The rows come from 7 hidden closed curves, with some noise, and rows from the same curve form a group. Each curve winds through 8 dimensions. The rows are also pushed far along 4 directions, which tell nothing about the answers.
In the rows, 128 means zero.
Some rows, each with its group after it:
[127 165 127 193 139 142 132 104  81 153 121  71  79 178 166 124 128 225]
k276
[127 138  88 180 136 146 124 124 104 142 116  70 103 161 130 106 128 197]
k266
[125 117 132 157  73  93 142  92 184 124 156  77 110 119 182 171 127 153]
k205
[127 134 142 144 102  70 116 112 181 138 146 166 115 111 124 166 144  74]
k205
[138 135 126 132  69  98 109 123 167  98 105 176 133 151 107 132 103 102]
k590
[137 112 146 122 126 104 108 162 163 129 164 154 135  91 169 151 145  60]
k929
[160 129 162 131  97 144 113 132  87 131  93 166 153 148  99  84 149  87]
k892
[148 120 101  97  76 145 137  64 173  84  87 158 209 158 103  96  97 162]
k590
[137 121  98 148  96 113 122  85 161 126 185  82  94 149 221 159 119 181]
k545
[ 73 118 159  89 143 118 130 179 136 131 175 104  98  92 180 159 116 117]
k205
[119 143 114 111 156 134 172 128 149 114 132 121 142 102 122 156 114 150]
k266
[119 121  76 170 133 123 160 101 175 111 177  69 130 104 202 165 110 219]
k545
[109 114 117 165  85  93 123 120 164 128 137 109 111 116 135 139 120 139]
k266
[133 108 137 187  76  98 127 150 126 168 147 154 101  99 120 139 147  97]
k590
[162 168  96 200 127 147 130 100 106 175 103  64  99 188 134 124 165 195]
k266
[116  93 111 125 111 124 110 139 140 119 169 138 128 114 156 113 115 125]
k205
[166 148 119 196  75 136 128  89 149 129 123 140 118 140 163 134 117 152]
k545
[ 85 123 137 106 162 113 126 150 136 139 145 152 129  91 108 133 123 104]
k545
[ 98 126 126 110 172 136 161 125 146 115 139 114 152  91 136 140 110 165]
k929
[121 128 168  84 189 170 121 184  60 145 128 142 118 124 124 107 137  98]
k590
[ 78 146 123  62 195 129 126 154 118 114 145 135 129 125 120 134 117 128]
k892
[138 138 115 119 161 156 122 154 100 131 128 170 113 111 100 114 119  88]
k590
[111 142 147  51 202 170 120 190  67 102 128 124 115 129 139 122 112 108]
k276
[132 104 137 126 114 100 126 157 173 158 164 200 141  71 120 151 144  45]
k266
[ 92 134 134 112 135  87 127 146 159 110 173 119 105 103 184 183 113 129]
k276
[124 153 107 183 158 146 146  81 111 147 117  44 105 160 144 117 135 225]
k892
[108 129 152 125 122  94 114 130 137 175 134 140 110 126 113 154 154  98]
k929
[132 115 158 131 131 123  99 123 132 131 115 144 149 117 131 113 142  91]
k276
[128 148 151 149 110 134 127 135 104 154  89 134 158 146  86  94 169 118]
k266
[155 140 143 139 122 100 120 164 133 142 150 151 103 103 127 160 168  36]
k266
[160 137  89 163 165 161 137 112 113 133 140  95 120 128 156 127 138 167]
k545
[141 146 125 112 122 158 124 157 109 144  64 196 185 150  43  86 139  97]
k266
[135 135 142 129  92 122 126 112 168 121 138 187 134 120 150 141 102 110]
k545
[110 119 149 150 120  87 146 147 186 131 139 133 150  77 143 165 135 110]
k929
[123 129 109 176 154 139 123 159  75 176 136  41  71 142 134 124 166 156]
k892
[128 125 119 142  50  87 133  64 197 118 154 104 116 151 194 170 109 176]
k929
[154 115 160 148 173 127 124 172  67 174 128 114  84 115 120 140 170  86]
k929
[ 89 105 126  66 161 150 123 162 123 114 166 144 162 101 158 115 112 133]
k929
[132 137 160 168 190 129 107 179  50 189 139  68  45 136 133 123 184 101]
k545
[114 116 122 114 192 103 130 172 100 123 194 118 103  86 165 167 152 105]
k205
[113 121 178 120 130 106 121 140 131 160 161 157  97  98 145 144 140  73]
k545
[100 112 125  86 101  99 138  92 172 123 157 115 130 147 177 169  98 184]
k929
[ 96  94 150 176 133  92 118 159 140 143 190 125 109  63 188 147 134 118]
k276
[114 126 146 141  77 124 135 127 166 120  81 159 156 130  90 115  94 137]
k892
[115 109 147  74 211 148 125 211  63 125 127 118 131 112 104 119 147  97]
k590
[116 123 147 103 139 112 117 147 147 161 185 126 117  97 192 177 156  89]
k545
[ 90 107 125 141 136 135 141 163 123 163 162  65  65 112 165 147 111 172]
k892
[129 150 129 146 176 160 102 169  55 159 113  43  67 173 145 116 158 153]
k205
[141 117 125 208 100 132 111 118 118 129 106 128 133 133 120  82 125 152]
k276
[120  93 125  73 179 158 151 164 131 150 163 166 162  71 129 137 124 103]
k266
[114  96 113 106 106 110 121 122 145 122 149 161 134 127 128 129 103 135]
k929
[146 112 141 172  96 103 112 148 143 163 152 174 111  97 124 131 153  59]
k266
[167 121 149 110 136 140  84 161  88 163 108 193 127 140  78 100 168  24]
k590
[180 139 123 166 112 161 110 100 114 106  55 162 167 167  74  65 123 125]
k892
[158 138 120 148 100 117 141  98 160 119 103 147 139 122  95 122 128  99]
k205
[ 94 126 104  60 113 127 157  66 180  94 139 108 169 151 163 154  82 219]
k929
[160 141 153 154 100 125  80 145 108 168  94 127  92 163 105 115 171  59]
k205
[138 115  96 101 140 141 140  86 166 102 154 158 158 112 142 128  98 143]
k545
[139 123 135 153  71 110 107  98 183 128 112 145 134 130 115 115 132  87]
k276
[136 153 159 117 139 162  94 171  91 126  47 157 140 152  51  75 132  67]
k276
[116 116  92  61 188 159 156 121 128  96 148  82 151 111 142 132 113 159]
k205
[141  95 115  83 150 130 149 130 110 115 152 124 133 104 130 145 126 121]
k929
[144 132 113 164  85 140 112 125 120 136  78 116 128 172  94  94 124 152]
k892
[123 112 116  88 180 144 126 145 137 109 177 111 134 106 190 142 121 133]
k929
[115 145 162 170 101 112 116 163  89 155 107 145 110 137  98 106 151 104]
k892
[118 116 117  75  86 127 157  74 172  61 122 168 207 127 129 115  79 163]
k892
[ 85 102 140  88 126  96 141 164 165 113 139 161 169  85 105 149 116 107]
k590
[104 149 115 125 143 139 122 132 123 103 118  98 109 151 143 124  98 174]
k276
[152 132 112 157  61 112 105  90 156 108 123 118 111 180 159 126 111 156]
k590
[154 138 133 122 173 177 131 139  58 139 103  45 100 159 136 115 157 150]
k205
[128 120 133 149 192 171 117 153  56 130 119 111 131 121 131  83 131 156]
k276
[ 87 138 123  80 131 120 124 134 140  84 135 171 160 125  99 103 105 112]
k266
[ 94 122 132 113 122 100 138 145 163 105 141 149 131 108 139 156  91 138]
k929
[130 148  88 110 150 166 139  85  99 137  80  97 140 186  67  89 126 191]
k892
[151 114 104 147  58  79 145  84 197  95 117 146 145 126 118 162 104 133]
k929
[128 111 112  67 167 157 144 137 140 128 139 192 175 100  95 116 111 101]
k266
[136 122 139  99 217 150 121 181  87 116 152  82 113 105 165 131 155  94]
k590
[116 142 126 160 150 136 142  98 118 151 128  78 113 142 140 121 139 186]
k892
[130 135 150  72  92 110 131  93 154 115  90 160 152 158  83 127 118 101]
k545
[151 143 132 170  98  93 102 173 107 154 110 147  76 140  90 152 156  62]
k590
[ 92 102 155 110 111 116 138 180 157 155 136 142 113  81 116 150 114  90]
k892
[103 124 131 128  90  72 161  96 190 110 154 136 157 100 151 174 121 145]
k205
[153 174 152 131 148 137 118 172  89 176 112 141 114 153 110 136 188  73]
k266
[128 120 136 157  45  77 131 100 185 172 165 164 144 114 144 151 160 100]
k276
[168 137 127 150 143 156 105 116  82 167 125  97 103 163 149 112 170 127]
k545
[109 129 126 153 140 145 125 139  88 151 149  73  90 152 174 123 129 197]
k590
[127  93 114  76 122 157 122 128 131 103 126 177 184 121 103  81 102 115]
k205
[118 113 110  29 182 138 132 152 135  97 180 122 137 115 174 163 114 116]
k545
[116 161 175 144 162 125 126 176  85 175 124 112  87 122 128 143 168  93]
k276
[106 143 105 104  93  94 133  82 205  74 125 162 152 140 125 146  77 151]
k892
[108 104  92  60 171 156 150 116 145  98 143  88 169 110 133 129 113 161]
k205
[ 91 123 145  65 177 168 132 154  76 122 134 145 135 119 127  98  97 141]
k545
[110 139 129 156  61 113 136  98 181 114  95 134 138 142 112 119  93 159]
k205
[154 127 116 158 104 140 123  56 136 110  92 113 161 162 138 103 115 192]
k276
[159 126 154 122  80 141 114 133 106 162 114 184 150 144 101  94 159  71]
k276
[121 143 117 168  81  93 121  99 174 105  95 174 138 133  64 108 109 109]
k266
[108 127 131  82 118  93 125 147 185  92 123 204 153 100  90 151  95  67]
k590
[114 108 116 170 130  88 131 155 135 125 157  74  96 117 158 157 139 155]
k590

New rows. What belongs after each?
[ 85 141  97 127 102 108 170 118 169 102 194  87 142 119 205 164 108 214]
k266
[ 83 133 135 141 121  95 141 145 124 137 171 106  91 112 150 147 128 148]
k892
[149 125 141 120 139 126 121 158 148 137 154 182 141  77 143 155 147  52]
k545
[152 103 110 121 139 134 129 132  96 118 128  90 123 141 115 109 144 128]
k545
[140 142 133 132 107 139 124 168 127 157 101 197 163 137  85 113 143  92]
k266
[142 145 108 164 106 144 122 140 118 151  87 151 147 160  85  99 139 141]
k266
[ 95 142 109  97 172 147 179 124 151 116 155 106 131 107 156 161  90 200]
k266
[138 118 127 146 128 114 138  93 159 140 139  93 125 140 174 153 129 176]
k929
[144 138 127  69 108 138 123 144 142 113  96 195 168 134  58 109 132  48]
k276
[149 120 138 111  98 122 126 130 129 161  95 145 148 130  70 123 165  69]
k892
[133 171 134  67 103 141 153 112 145 102  96 187 192 158  93 124 123 119]
k266
[153 132 116 181  62 119 142 107 167 117 121 130 147 125 155 143 122 154]
k545
[160 110 120 152 164 152 137 114  68 165 122  61 102 161 146 118 152 189]
k929
[140 145  91 168 110 131 124 120 125 140 119 144 103 135 100 127 118 137]
k590
[129 107 158  98 137 128  97 132 123 135 146 154 142 115 156 121 141  84]
k276
[134 170 157 135 128 112 125 175 101 160 153 118  97 137 160 159 183  81]
k266
[151 160 139 121 147 181  99 159  69 120  80 172 134 153  77  69 133  76]
k929
[ 93 115 118 118 169 117 152 104 132 137 196 124 135 103 178 136 122 181]
k205
[104 126 120 170  91 103 132 126 156 109 171 124  92 107 185 151  87 164]
k545
[128 126 130  95 101 158 155 101 132 123 114 184 187 134  92  90 106 143]
k276
[141 146 177  90 106 137 123 180 105 125  94 172 136 126  90 123 141  38]
k276
[110 129 105 106 134 117 132  87 151 115 150  85 125 150 163 154 118 187]
k205
[ 42 109 129  26 192 157 166 159 128 110 168 117 147  94 148 134  72 187]
k892
[101 134 131  91 185 141 131 150 106 114 140 115  98 117 125 130 106 127]
k266
[182 153  88 177 118 176 142  97 120 110  74 124 163 160 109 103 121 178]
k545
[115 109 155  49 171 146 144 169 117 127 151  95 142  84 149 152 146  82]
k205
[153 105 104 145  84 165 134  83 131 109  99 140 174 148 103  62 101 168]
k205
[ 99 124  77 145 103  87 146 104 175 123 178 110  88 117 156 183  96 179]
k590
[ 91 107 139  16 191 140 130 153  96 136 151 134 128 134 137 147 112 139]
k929
[124 120 123 154 113 113 140 144 133 130 168  60 100 126 202 167 139 169]
k545
[153 108 118 123 144 177 125 152 102 114  97 117 145 133 116  94 113 134]
k892
[148 122 100 169  73 118 112  84 122 135  88 146 118 185  83 100 111 169]
k929
[119 123 161  28 177 137 128 149  92 132 122 124 133 138 105 128 146  80]
k545
[147 135 126  89 128 121 139 106 166 111  96 200 173 110  58 117 119  61]
k205
[155 179 108 106 155 171 140 116  97 132  92 130 143 186 101 113 139 155]
k266
[130 153 138 109 119 167 132 125 114 117  45 148 162 163  55  77 104 136]
k205
[ 95  83 120  47 179 161 147 172 134 101 167 117 158  76 163 135  93 136]
k892
[ 95 113  93 120 133 129 141  99 147  99 147  76 118 129 154 129  86 204]
k266
[143 117 124 178 123 143 136 114  89 142 140  85 103 123 156 109 137 161]
k545
[111 102 100 137  98 141 149 103 173  93 137 107 164 105 137 101  92 172]
k276
[145 126 163 101 118 153 140 166 108 143 121 173 132 116 122 130 123  86]
k266
[118 128 106 112 147 152 145 108 162  93 125  69 120 139 178 148  77 205]
k892
[138 139 101 164 114  91 127  84 176 125 140 140 108 127 123 143 125 122]
k205
[131 117 133 166 116 123 137 130 125 131 121 143 147 105 105 104 136 117]
k892
[185 120 121 169  88 128 117 146 126 172 105 155 132 130 102 127 168  70]
k266
[ 95 112 126  50 151 126 170 115 156  93 166  99 163  96 168 167 108 164]
k205
[159 113 165 194 110 117  96 159 103 133 107 155 122 102 120 103 149  63]
k276
[ 72 135 109  68 134 125 150 132 145  77 176 125 162 122 162 129 101 169]
k266
[120 128  95  97 146 176 137 143 109 115 122  98 143 144 106  86 120 151]
k276
[135  98  84 120  64  79 141  73 215  79 155 131 147 130 146 155  96 148]
k545
[107  95 142  71  94 128 130 121 148 104 141 192 170 115 123 105  89 115]
k545
[158 137 130  93 122 144 109 125 125 128 120 149 141 154 134 131 140  97]
k545
[133 131  91 155 142 152 128  89  83 152 104  84 114 174  96  99 136 202]
k929
[131 143 142 105 148 127 135 141  98 130  99 127 153 138  98 133 155 120]
k205
[128 150 127 179 152 154 114 153  80 152 134  79  70 164 170 119 131 186]
k545
[122 186 110 140 157 167 136 121  71 136 116  80 120 198 139  97 146 211]
k266
[138 141 120 110 174 158 142 141  78 104 114  80 138 138 131 118 139 153]
k892
[150 130 107 147 124 157 123 107 125 132  67 107 153 156  68  84 138 142]
k205
[120 130 145 101 131  90 151 161 164 123 169 147 128  70 144 185 147  56]
k266
[154 157 172 195 114 108 121 186 111 185 100 149  87 114  94 149 175  49]
k266
[122 116 140  97 127 137 114 135  97 121 143 153 137 145 144 112 123 135]
k205
[143 102 123 187 127 119 127 141  85 153 167  46  74 123 174 126 163 149]
k545
[ 78 108 154 115 181 105 134 174 119 168 191  80  96  86 172 159 157 127]
k545
[115 149 118  93  79 129 145 115 149  77 105 176 199 150  93 101 108 141]
k266
[139 128 118  87 110 138 169  84 166  87 103 143 186 119 100 125  98 140]
k205
[150 149 109 166 123 143  99 110  99 145  99  64  85 197 132 113 149 168]
k205
[139 162 104 135 149 153 147  70 157 108 105 123 137 137 123 121  97 166]
k590
[ 82 144 109 103 160 112 126 127 139 114 153 114 114 135 143 141 108 163]
k892
[136 104 146 110 152 175 149 141  91 149 114 107 127 113 129 115 114 150]
k266
[139 134 170 112 152 129 119 161  99 141 102 199 129  93  61 111 141  23]
k545
[ 95  95 157  69 158 139 121 173  94 134 175 150 127  99 153 115 120 101]
k545
[121 154 127 129 157 128  99 152  85 139 136  95  70 167 149 130 142 128]
k892
[128 129 130 146 161 109 132 166 141 136 135 102 132  90 135 156 157  99]
k929
[121 132 121 138  92  83 140 119 186 108 136 119 120 129 142 170 116 136]
k545
[160 135 168 103 130 167  93 166  66 149  86 145 116 163  98  87 153  63]
k205
[129  93 153 169  89  98 124 149 167 177 162 177 123  73 136 145 143  70]
k266
[144 135 140  69 161 161 105 169  70 118 113 126 122 165 127 115 134 102]
k590
[173 128 142 137 126 123 128 157 120 126  70 145 156 135  83 130 149  81]
k929
[118 120 144 118 232 173 123 172  42 133 134 112 129 104 141  98 137 142]
k276
[131 140 102 173  95  85 152  78 185 107 152 109 112 119 164 172 112 169]
k276
[ 87 154 122 137  78  89 140 120 168 107 180 126 133 134 181 148 125 165]
k266
[115 148 124 135 143 126 136  83 154 115 104 130 173 138 114 111 124 169]
k892
[121 126 146 132 212 133 138 175  82 160 155  84  78 101 149 155 153 123]
k929
[130 106 134 121 163 116 144 123 134 144 155  98 110 117 170 163 127 158]
k929
[114 137 105 171 131  98 140  97 152 123 156  74  68 140 160 155 112 182]
k545
[123 115 106  85 175 155 139 130 107  97 161 124 137 110 134 108 112 133]
k266
[162 122 110 143 165 194 136 132  76 159  94 131 139 145  91  76 130 157]
k266
[133 134 119  87 103 142 141  90 184  74 115 176 189 113 128 118  82 120]
k590
[166 154 131 204 123 126 107 117  86 161 106  61  66 175 137 129 172 144]
k205
[123 108 123 120 143 153 151 111 104 120 149 103 138 113 153 112 116 170]
k545
[143 138  95 118 165 182 110  93  97 140 128 120 121 166 137  88 122 167]
k590
[119 137 136  46 185 142 127 158 128  98 132 132 125 120 137 153 112  93]
k892
[151 113 120 100  84 126 141  93 160 119 110 131 169 134 114 130 132 118]
k892
[ 97 142 139 102 230 173 137 180  50 140 111 103 125 128  97 101 135 154]
k205
[118 122 132 110 185 150 103 200  75 128 143 120  89 121 130 114 132  92]
k205
[161 158 116 131 151 147 106 140 102 140 108 114 110 163 130 135 152 114]
k545
[116  96 144 131 125  78 123 165 169 114 164 140 132  79 141 158 139  74]
k590
[149 130 136  92 179 164 115 166  94 129 126 178 136 117 112 112 132  72]
k545
[143 144 102 196  53  84 121  44 187 127  86 135 121 167  82 120 116 154]
k545
[152 127  83 162 120 117 142  93 124 112 136  70  89 152 146 149 117 186]
k929
[151 135 131  99 180 182 131 114  54 136 111 146 150 162 105  72 134 151]
k205
[142 132 117  83 119 127 149  89 179  95  94 197 189 113  62 115 102  88]
k205
[126 125 134 134 177 141 119 147  62 185 130  85  97 139 119 122 174 135]
k929
[127 118  85 167  77  63 139  73 220 101 159 137 137 106 142 165 111 141]
k205
[142 143 133 118 168 163 121 148 100 131 149 138 106 126 167 134 122 124]
k545
[156 171 144 194 156 167 120 116  90 162 114  96  82 136 151 108 148 133]
k590
[133 132 100  84 141 178 120 125 105 114  97 155 169 163  81  68 112 141]
k276
[117 138 116 102 142 114 140 130 133 114 127 117 118 126 114 158 120 128]
k929
[171 144 145 177  65 127 112  77 114 137  78 157 148 183 119 101 136 149]
k276
[139 159 149 165  98 118 121 178  93 144 123 125 124 143 125 122 178  95]
k266
[ 96 113 142  96 113 123 149  93 157 123 159 146 156 113 149 125 106 154]
k892
[109 141 122 155  93 123 133 107 145 109 136 136 106 132 154 129  81 171]
k545
[148 147 145 178 110 146 115 113  92 157  84 116 102 180 105  90 138 155]
k545
[134 135 142 100 120 101 150 119 165 105 115 188 170  95  97 155 121  78]
k276
[118 132 127 104 171 186 155 133  83 135 126 131 143 111 122 104 110 158]
k590
[134 149 158 193  91 114 117 142 103 173 101 118 127 143 101 102 185 104]
k266
[153 125 151  84  99 158 113 104 109 123  89 209 187 160  91  78 120 103]
k276
[102 114 124 100 105 119 155  92 175  93 148 127 121 113 155 150  66 165]
k266
[153 121 155 105 161 163 108 176  68 153 110 182 138 118  76  85 157  42]
k266
[ 98 140 140  91 170 149 126 172  56 159 146 102  79 145 121 119 141 129]
k892
[136 124 128 105 147 183 110 165  62 157 103  90  94 171 119  96 129 144]
k892
[118 121 142 126 153 147 135 181 124 142 106 109 107 104 110 134 116 111]
k892
[123 128 155  87 194 136 144 150 100 114 124 165 162  88 112 137 128 102]
k276
[174 145 136 183 109 133 110 133 131 136  85  82  85 156 142 143 136 119]
k892
